The rows of a group lie close to one hidden flat surface of 10 dimensions, which passes through zero. Surfaces can cross.
In the rows, zero is written as 128.
Known rows, each followed by its group:
[112 120 107  89 101 148 189 108 143 127 123 120 117 142] : k672
[ 94 143 116  59 167 110 133 120 120 133 159 122 165 119] : k613
[155 172 187 167 109 147  89 103 184  83 138 138 128 117] : k997
[125 100  89 145 107 115 150 114 114 148 141 111 137 151] : k335
[118 141 111 108 115 145 150 121 166 123 152  69 121 135] : k335
[127  92 160 192  98 160 158  98  85 158 107 157 156 136] : k649
[133 177  92 150 125 147 145  92 122 194 161  99 131 132] : k649
[160 193 148 148 113 117 192 121 113 118  93 142 115 100] : k613
[101 139 135  96 151  80 145 146  86 126 108 132 134  96] : k335
[ 99  55 108 140 134 151 149 116 118 161  59 146 108  97] : k997
[ 88  85 107 160 129 123 115 124 131 138 138 103 172  97] : k613
[ 83  98 174 142  58 104 115 130 135  77 109 165 139 110] : k997
[148 105  93 158 188 132 122 133 109 171 132 123 132 118] : k335
[131 144 206 144 136 136 146 121 146 132 156  55  56 139] : k649
[147 120 158 117 144 145 182 118 135 115 110 166  95 125] : k680
[139 112 182  95  91 141 198  50 105 105 120 111 170 181] : k672
[142 193 125 133 148  84  88 137 105 119 128  96 175  96] : k649
[100 118 102 121  82 119 136 131 134 136 158 140 113 150] : k680
[117 116 133 127  84 182 181 111 119 135  83 143 154 123] : k335
[114  88 110 118 135 169  70 146 187 119 108  80 103 127] : k680
[124 157 189 137 133 133 213 119 148 109 148 153  91 100] : k981
[ 99 135  95 141 112 118 130 117 154 125 158  85 169 103] : k613
[ 93  84 166 102 125 167 128 136 156 121 149 114 102 145] : k981
[129  96 115 193  99 102 159 107 174 105 158 124 105 116] : k672
[ 98  86 147 129 112  76 129 143 159  91 136 137  66 118] : k672
[118  94 148 140 168 104 157 145 111 118  59  84 115  71] : k680
[139  80 116 150 102 111 125 110 127 119 193 178 143 187] : k613
[112 145 118 117 126 135 140 120 123 136 151 151 162 121] : k981
[131 133 186 113 164  63 131 137  71 108 121 184 132 116] : k680
[134 132  83 123 100 208 122 119 192 137 123 129 115 136] : k335
[124  98 179  94 144 142 185 105  98 148 156 168  90 176] : k649
[123 128 101 145  49  47 129 125 126 110 126 112  78 156] : k335
[136 163 156 144 152  92  94 119 137 140 185 157  75 136] : k649
[161 111 199 152 128 185 143  98  75 136 101 164 177 161] : k672
[144 160 140 151 100 207 131 110 197 114  98 157 105 104] : k613
[116 140 123 116  93 169  91 141 170 114 131 143 124 132] : k672
[159 114 119 123 138 203 116 118 153 145 125 141 118 164] : k649
[157 143 146 133 140 110 148 151  81 129 158 127 136 161] : k997
[126 151 113  87 148 144 149 134 166 129 155 143  82 130] : k981
[109 105  97 151 124  62 134 128 115 135 204 145 136 143] : k680
[127  91  92 113 137 131  81 118 129 143 168 218 146 168] : k649
[127 119 148  92 122 167 131 141 119 129  95 135 104 148] : k997
[181 147  97 160 105 153 133 128 120 148 101 157 105 153] : k613
[172 173  90 185  78 127 159 120 140 131 124  96 125 131] : k613
[129 171  82 139  84 122 154 108 147 124 150  96 171 125] : k613
[104 106  98 145 113  94 103 145 122 142 147 124 125 128] : k680
[175 172 110  65 185 112 138 129 133 128 141  63  84 167] : k981
[147 161 118 151 133 114 133 120  78 146  96 154 172 107] : k613
[ 90 122  90 139 118  70 116 144  85 152 129  86 163 102] : k680
[149  94  82 145 140 143 121 123 123 122 130 156 196 138] : k649
[168 144 144 148 104 152 208  83 154  85 163 187 172 146] : k649
[126 126 125 115 120 165 135 121 150 128 169 118 148 159] : k672
[172 142 154 133 136 197 195 101 139 141 121 122 103 153] : k335
[110 107 181 135 140 116 135 114 166 101 121  86  91 104] : k997
[101 162 129  95 114 161 149 128 168 106 130 107 147 101] : k335
[132  98 114 131 127 173 117 139 160 141 120  96  87 143] : k997
[168 156 104  78 200 120 146 118  93 166 153 136 117 168] : k335
[173 158 188 144 139 169 121 112 125 119 129 142 134 150] : k680
[116  42 159  72 147 146 161 149  96 105  89 122 138 159] : k649
[164 182 125  88 213  29 105 113  89 132 140 139 114 125] : k672
[110 172 153  87 134 115 144 101 169 100 113 128 107  93] : k997
[160 125  75 140 112  69  75 126 141 103 133 101 128 153] : k981
[126 176 130  83 115  72  82 139 126 106 142 106 105 146] : k335
[128  93  97 139 127 131 129 175 139 140 134  90  69 144] : k997
[130 169 143 141  89  91 165  93  99 109  83 117 171  98] : k672
[145 126 131 127 127 160 131 138 135 134 122 147 101 148] : k997
[107  93  97 131 138 118 108 122  96 155 137  52 187 139] : k672
[ 93 100 124 127  90 147 176 126 161 120 135  81 114 123] : k981
[170 167 145 171 134 115 154 128 112 124  98 199 102 102] : k613
[128  71 143  70  62 127  94 123 123  81  85 179 116 200] : k981
[157 114  75 174  97 181 118 111 175 151 156 215 101 157] : k680
[129 105 154 103 148 158 110 155 115 141  76 134  72 134] : k997
[144 117 127 166 164 102 150 114 114 127 137 141 156 107] : k680
[169 152  92 158 143 172 114 121 110 170  89 171 144 119] : k672
[151 122 117 145 155 125 146 111 146 117 149 161 138 123] : k680
[111 145  70 118 120 125 125 141 134 150 100 111 131  97] : k335
[108 160 150  79 129 156  93 123 109 132 132 137 180 140] : k981
[107 172 143 103 118 110  93 128 183  89 200 159 123 124] : k981
[122 109 119 115 179 139 131 119 160 146 221 129 118 155] : k981
[117 155 132  47 158 145 103 118 131 126 146 187 145 142] : k613
[131 156 151 137 145 113 124 102 127 122 120  98 155 100] : k997
[135 147 130 127 141 179 128 117 186 130 184 140 108 140] : k981
[107 150 124 176  92  55 134 122 146  89 164 112 157  89] : k672
[111 124 122 145 103 111 103 128  92 131 104 139 186 112] : k649

New rows. What belongs after each?
[100 157  99 145  57  92  90 138 129 114  86 117 151  92] : k335
[118 102 134  96 131 157 156  91 163  95 153 101 180 144] : k680
[140 125 152 117 120 106 101 106 182  86 148 125  78 147] : k672
[ 93 126 144  88 112 115 142 117 125 111 119 133 142 121] : k997
[122 133 151 126 101 147  77 134 125 112 138 192 165 140] : k672
[131 159 123 138 113 195 130 152 168 133 145  94 126 125] : k672
[121 128  76 169 106 180 149 155 187 143 152 128 106 107] : k672
[ 90 100 114  60 137  52 211 161 146  69 136 127  90 105] : k649
[122 144 138 129 113 151 159 121 109 158  90 112 112 116] : k649
[ 99 178 149  53 108 146 142 140 145 102 156 109 142 139] : k672
[137  92 132 168 111 170 113 109 173 127 129  24 118 148] : k672
[104 157 138 127 127 107 128 162 118 114 160 147 150 103] : k672
[135 158 128  75 124  99  77 102 126 106 112 177 140 150] : k672
[136 135 106 170 141 139 120 137 112 171  89 108 104  99] : k649
[107 160 160 128 115 101 140 147  95 107 154 182 178 108] : k672
[179 173 132 118 153 136 130  84 110 137 108 135 149 149] : k672
[162  88 176 140 197 113 100 128  85 148  87  75  94 142] : k672
[156 175 109 120 131  91 108 114  99 126 170 158 172 154] : k613
[130 164  58 111 124 115 158 132 147 150 122  82  96 115] : k335
[119 130 136 127 152 125 143 132 124 138 147 109 126 120] : k981
[101 130 112 114 114 136  97 138 129 147 118  59 129 125] : k649
[132 113 144 130 153 106 183 140 100 126  99 125  99 107] : k649
[108  88 109 122 109 127  96 122 132 126 143 143 149 149] : k672
[165 173 111 137  77 164 108 110 173 124 120 129  95 155] : k335
[144 132  46  83 161 101 129 121 133 149 166 148 121 157] : k981
[141 121 109 122 104 146 141 117 124 139 107 163 107 153] : k335
[128 116 151 124 150 107  69 134 114 121 136 113 136 141] : k672
[130 103  87 136 162 135 168 101 118 168  97 156 122  99] : k997
[139 141 163 140 145 103 155 144 109 137 139 109  78 133] : k680
[128  99 116 110 147 152 177 127 109 166 106 138  89 139] : k649
[135 133 134 178 155 103 120 120 106 158 158  83 135 120] : k649
[131  82 188 164 108 109 119 112 114 103  80 103 112 128] : k672
[114  99 112 134  95 208 157 129 129 152 117 131 156 142] : k672
[117 163 117 109 103  65  51 207  96 108 135 134 117 135] : k997
[155 152 143 167 113 121 193 147 115 124 100 146  90 110] : k997
[132 188 150  99  96  89 148 126 115 102 106 116 114 123] : k335
[115 155 106  87 105  88  49 118 195  80 198 170 127 152] : k672
[150 128 151 193 105  90 135  98 162  90 137 139 108 112] : k672
[118 123 122 102 107 129 126 129  95 139  93 125 134 141] : k335
[173 138 102 121 175 168 110 129 169 140 159 121  94 157] : k649
[148 126 118 122 117 146 109  99 141 126 114 165 132 153] : k672
[ 99  97  71  95 121 144 151 120 111 163 104 140 146 128] : k997
[163 116 132 161 102 123 146  69 105 130  55 170 138 126] : k672
[140 103 103 164 119  99 146 166 116 128 142 185  88 136] : k997
[132  79  96 142 121 160  64 119 159 139 135 152 120 159] : k672
[160  92 105 121 155 143 100  82 132 151 110  85 120 173] : k672
[131  90 178 146 106 126 189  93 122 107 134 139 133 149] : k672
[144 154  94 133 144 150  96 103 141 148 133 137 162 126] : k997
[125 117 185 117 124 124 111 139 138  95 155 186 106 145] : k672
[ 82 142  84  93  49 146 182 127 199  99 151 141 111 118] : k672
[124  95 153 168 118 155 198 141 145 123 165 155 106 128] : k672
[146 105 137 144 142 119 163 145  69 146 160 102 150 170] : k997
[151 148  81  85 152  36 146  71 138 113 155 200 107 144] : k672
[194 163 151 123 163 162 138 105 160 126 121 163  65 149] : k672
[133 121 111 125 161 127 189 142  98 155 151 192 124 123] : k672
[117 120 155 118 160  93 180 141 118 119 178 104 116 132] : k672
[157 132 140 148 180 113  75 139 125 137 132  98 106 131] : k672
[149 141 160 134 173 140  68 159 120 134 137 136 110 130] : k672
[ 98 128 103 140  96 126  48 151 134 123 122 132 165 109] : k672
[108 106 141 134  94 100 107 148 133  77 104 137 156 104] : k649
[128 155 136 119  74 149 109  97 164 100 109 106 144 137] : k672
[ 90 102 137  66 154  94 137 146  98 124 180 146 141 151] : k672
[150 139  81  90 155 127 120  90 111 151 157 183 160 167] : k672
[120 159 110 160  64 157 112 107 170 107 176 131 197 131] : k672
[132 166 126  79 147 134 183  98 164 116 157 124 110 133] : k997
[118 117 113 139 187  92 129 124 132 147 127  63 106  88] : k997
[125 148 105 126 162 116 124 130 136 133 154 116 151 106] : k335
[116  71 120  86 191  93 113 135 112 128 154 170 127 143] : k680
[154 114 173 141 166  96 162 147 121  86 115 106 116 112] : k649
[135 117 157 147  53 135  81 140 157  86 122 159  97 158] : k613
[148 194 184  97 101 154 168 113  82 134 104 143 146 152] : k680
[140 166 153 113 155 162 124 125 138 137 139 124 124 129] : k981
[130 146 159 183 118 115  79 134 109 137 105 124 132 100] : k649
[ 96 121  67 103  92 177 102 138 148 150 128 117 157 135] : k672
[198 167 158 125 121  55 166 109  87  78  96 117 127 157] : k981
[140 145 107 109 160 115 125 130  87 160 120  64 140 137] : k335
[ 98  31 106 140 121  88 121 134 127 132 170 133 100 165] : k335
[206 148 164 128 177  95 148 118 110 109 129 111  87 168] : k981
[114 132 151  90 151 130 129 118 150 120 122  91 107 120] : k997
[103  70  95 109 107 103 102 105 118 134 111 120 148 147] : k672
[155 142 174 187 133 144 159 102 167 102 160 137 125 110] : k613
[145 109 131 147  54 149 104 131 160 118  88 113  47 168] : k335
[ 97 147 109  93 127 123 168 127 123 138 117  66 145 105] : k613
[123 114 170 160 104 183 190 136 147 117  61 129  91  86] : k335
[141 136 131 189 148  58 134 163  66 135 141  88 149 108] : k997
[160 140 154 145 173 114 129 130  90 142 140  54 139 139] : k613
[ 89  62 118 117 107 163 149 149 131 146  94  75 103 133] : k672
[103 110 149 100 128 145 169 113 112 136  81  94 129 114] : k997
[139 103 110 113 122 154 161 134 111 141 149 163 121 174] : k997
[153 104 141 122  76 170 123 136  91 140  96  58 126 203] : k613
[150 131 156 153 104 157 106 116 125 117 134 186 159 154] : k997
[ 96  96 101 105 152 196  83 158 106 189  77  76 132 119] : k981
[124 154 113  91 119 189 161 134 140 143 130 117 137 141] : k672
[138 108 133 126 187 120 159 139 104 141 121 214 105 110] : k335
[ 87 119 103 156  80 117  86 136 128 119 173 152 212 121] : k672
[110 178 144 102 109 205 124 166 125 141 106  57 159 113] : k672
[ 98 130 116  48 169 129 146 173  86 156 132 172 116 131] : k672
[130  63 108 155 116 144 114 120 109 151 145 138 153 173] : k613
[104 125 177 108 138 106 156 160 107 107 157 155 118 124] : k672
[126  87  85 102 151 205 164 127 157 163 115 147  91 140] : k335
[173 163 157 174 172 125  99 136 141 121 185 169 120 128] : k672
[155 132  84 166 144  94 128 104 146 137 135 145 112 115] : k672
[123 142 151 144 110 116 175 127 144 108 140 109 118 113] : k672
[136 106  88 107 158 125 133 125 127 140 155 160 137 150] : k649
[144 147 140 184 122 176 124 137 150 130 184 111 165 128] : k672
[117 130 115 129 101  55 157 138  87 117 145  84 141 142] : k613
[110  94 147 138 135 162 165 169  99 149 114 150 116 117] : k672
[120 115 108 145 107 117 113 138 119 135  52 128 106  94] : k672
[111 149  89 113 139 106 156 156 153 130 158 125  95 102] : k672
